There are 4 hidden switches. A switch that is on adds its own fixed numbers to the row, and there is some noise. The rows also spread widely along 2 directions, which tell nothing about the answers.
(in the rows, 128 means zero)
Some rows, each with its switches (1 for on, 0 for off) after it:
[165  94 156 182 131  87 151 129 201  90  97  86 151 173 141 157  72 120]	0 1 1 1
[140 126 110  96 118  99 139  92 143  89 121 155 127 135 141 173 154 138]	0 0 0 0
[155 129 144 155 138 107 161 140 179  88 106 122 164 164 150 181  57 124]	0 1 0 1
[170 108 118 158 119 119 128 189 166  87  74 117 198 143 118 130  64 127]	1 1 0 1
[174 117 112 136 123 107 119 177 171  70  75 127 189 130 116 161  87 136]	1 1 0 1
[178 116 112 125 106 126 110 163 157 101  83 114 197 104 106  88  94 131]	1 0 0 1
[151  95 140 143 104  72 143 109 175  88 107  93 145 130 128  94 115 114]	0 0 1 1
[149 103 123 115 102 119 124 134 154 113  97 125 184 117 120  98 131 117]	0 0 0 1
[145 103 124 103 100 110 122 131 159 110  99 126 179 115 120 103 139 126]	0 0 0 1
[145  79 102 138 105 123 104 145 149 103  90 151 159 174 110 131 162 110]	0 1 0 0
[140 115 131 163 118 134 159 130 115 160 129  89 191 163 138  74  72  97]	0 0 0 0
[155 106 134 100 109 114 116 123 162 104  92 137 170 110 121 124 140 132]	0 0 0 1

New rows, each followed by its switches (1 for on, 0 for off):
[165 109 135 206 131  94 151 156 153  86 113  71 167 183 134 120  46 117]	1 1 1 0
[137 112 118 126 109 108 134 110 135 115 116 138 156 142 127 119 154 120]	0 0 0 0
[158 122 109 135 112 124 121 143 123 105 112 117 182 118 125 113 119 141]	1 0 0 0
[147  74 126 182 111 104 141 136 163  95 108 101 136 197 129 124 124  97]	0 1 1 0
[147  97 115 144 125  98 134 131 152  93 117 143 147 179 126 183 136 117]	0 1 0 0
[183 158 121 128 131 117 155 141 166  87 106 113 186 104 144 135  53 151]	1 0 0 1
[177 113  97 144 125 114 115 160 149  68 101 148 169 159 120 165 112 141]	1 1 0 0
[147 110 116 141 127 109 147 138 152  96 106 150 153 184 136 177 124 113]	0 1 0 0
[145 125 133 148 113 120 174 117 134 139 139 113 161 151 142 116  90 117]	0 0 0 0
[156 112 126 114 101 117 132 130 164 118 105 115 178 123 129  98 117 125]	0 0 0 1
[141  60 103 156 100  83  94 132 182  70  93 134 128 180 112 130 197 110]	0 1 1 0
[178 103 132 188 131  82 142 142 172  68 105 104 164 168 136 160  86 139]	1 1 1 0
[166  78 110 165 117  87 116 143 167  56  89 122 150 156 103 145 143 138]	1 1 1 0
[154  89 121 173 109 139 134 159 141 142  99 111 179 190 128 102  92  80]	0 1 0 0
[165 139 118 155 127 138 146 148 122 119 120  94 196 127 138 101  62 126]	1 0 0 0
[176 106 142 172 131  82 137 151 190  56  87  85 162 148 126 162  57 137]	1 1 1 1
[176  86 134 178 124  90 127 162 183  78  82  78 180 156 113 125  62 114]	1 1 1 1
[166  80 151 158 120  86 138 134 188  85  95 100 152 161 127 139 100 112]	0 1 1 1
[143 118 101  92 115  93 114  99 158  74 114 163 129 132 135 167 205 148]	0 0 0 0
[143  98  95 133 116 108 115 142 154  87  88 168 147 167 122 164 153 117]	0 1 0 0
[157  94 113 117 118 107 122 136 177  84  80 156 152 151 132 167 124 121]	0 1 0 1
[146  85 134 177 119  87 151 114 182  80 104 119 126 189 134 157 133 112]	0 1 1 0
[160 125 138 148 128  94 162 141 172  84  97 138 171 155 143 197  61 136]	0 1 0 1
[175 102 128 191 128  88 142 156 165  67 101  90 165 166 125 144  85 131]	1 1 1 0
[157 103 137 188 132  78 160 111 170  73 115 115 124 190 142 181 101 131]	0 1 1 0
[165 108 133 142 124 117 142 146 176 102  85 134 165 156 136 153  96 126]	0 1 0 1
[138 131 118 104 115  94 136 100 148  91 116 144 146 127 144 159 161 141]	0 0 0 0
[170 126 143 200 119 109 157 147 138 128 130  41 184 160 135  59  36 115]	1 0 1 0
[171 123  97 148 125 115 126 158 153  71  94 143 169 151 131 186 108 138]	1 1 0 0
[147 105 134 157 123  92 148  94 156 108 131  94 135 157 131 108 122 121]	0 0 1 0
[158 103 146 127 115  69 155  97 185  78 110 104 143 113 133 135 119 141]	0 0 1 1
[173 117  95 148 132 102 123 169 145  82 105 141 173 146 133 173  89 143]	1 1 0 0
[160 124 104 147 131 107 121 158 152  63  97 144 174 154 126 170 103 132]	1 1 0 0
[146  79 111 140 123  66 123 104 186  47  92 153 111 169 131 192 196 130]	0 1 1 0
[150  87 106 129 118 104 114 133 160  89  95 165 139 166 133 176 166 116]	0 1 0 0
[147 104 103 134 129 115 126 136 153  84  99 163 146 172 138 185 152 117]	0 1 0 0
[141  99 111 138 125 111 128 148 155  94 101 151 137 166 129 160 144 112]	0 1 0 0
[157 108 122 153 115  86 125 117 158  60 107 105 155 123 123 112 131 151]	1 0 1 0
[146 110 119 127 101 125 131 142 153 132  99 106 188 126 130  94 103 114]	0 0 0 1
[181 111 117 152 124 119 124 175 161  80  68 121 192 133 115 144  66 124]	1 1 0 1
[156 114 129 173 125 122 159 147 148 114 118 119 155 188 150 160  76  96]	0 1 0 0
[149 122 115 140 134 108 155 126 158  78 100 157 141 171 152 210 126 132]	0 1 0 0
[163 114 121 154 115  87 132 118 159  77 119  96 160 131 124 114 117 144]	1 0 1 0
[147 106 132 146 122  85 148 102 169  95 129  96 133 154 134 113 135 131]	0 0 1 0
[185 108 114 143 114 118 129 174 168  71  78 128 186 137 125 148  77 140]	1 1 0 1
[160 122 128 154 116  80 141 120 148  66 126  95 162 134 122 124 118 148]	1 0 1 0
[135 103 131 148 108  70 142  90 163  96 120 103 135 153 132 122 139 136]	0 0 1 0
[128 108 114 132 107 130 139 114 126 146 117 118 178 156 125  89 122  97]	0 0 0 0
[166  74 139 166 103  85 146 143 194  78  90 100 152 174 116 128 105 105]	0 1 1 1
[164 129 172 152 133  66 184  85 187  95 122  76 148 135 155 139  60 135]	0 0 1 1
[152  81 129 166 109  70 141 131 175  85 103 118 130 180 128 151 138 118]	0 1 1 0
[145 121 123 146 128 101 153 121 159  93 107 149 142 171 145 205 109 125]	0 1 0 0
[175  88 114 181 112 102 117 166 165  79  90  97 161 173 112 116 109 113]	1 1 1 0
[136  78  93 111 112  92 109 130 156  71  87 178 132 159 126 184 192 127]	0 1 0 0
[170 127 168 179 134  57 177 110 209  72 107 100 140 169 150 186  55 137]	0 1 1 1
[139 108 108 112 119 119 133 113 145 111 123 140 162 152 131 133 142 129]	0 0 0 0
[182 108 109 160 121 131 130 185 162  79  76 108 199 139 118 128  62 124]	1 1 0 1
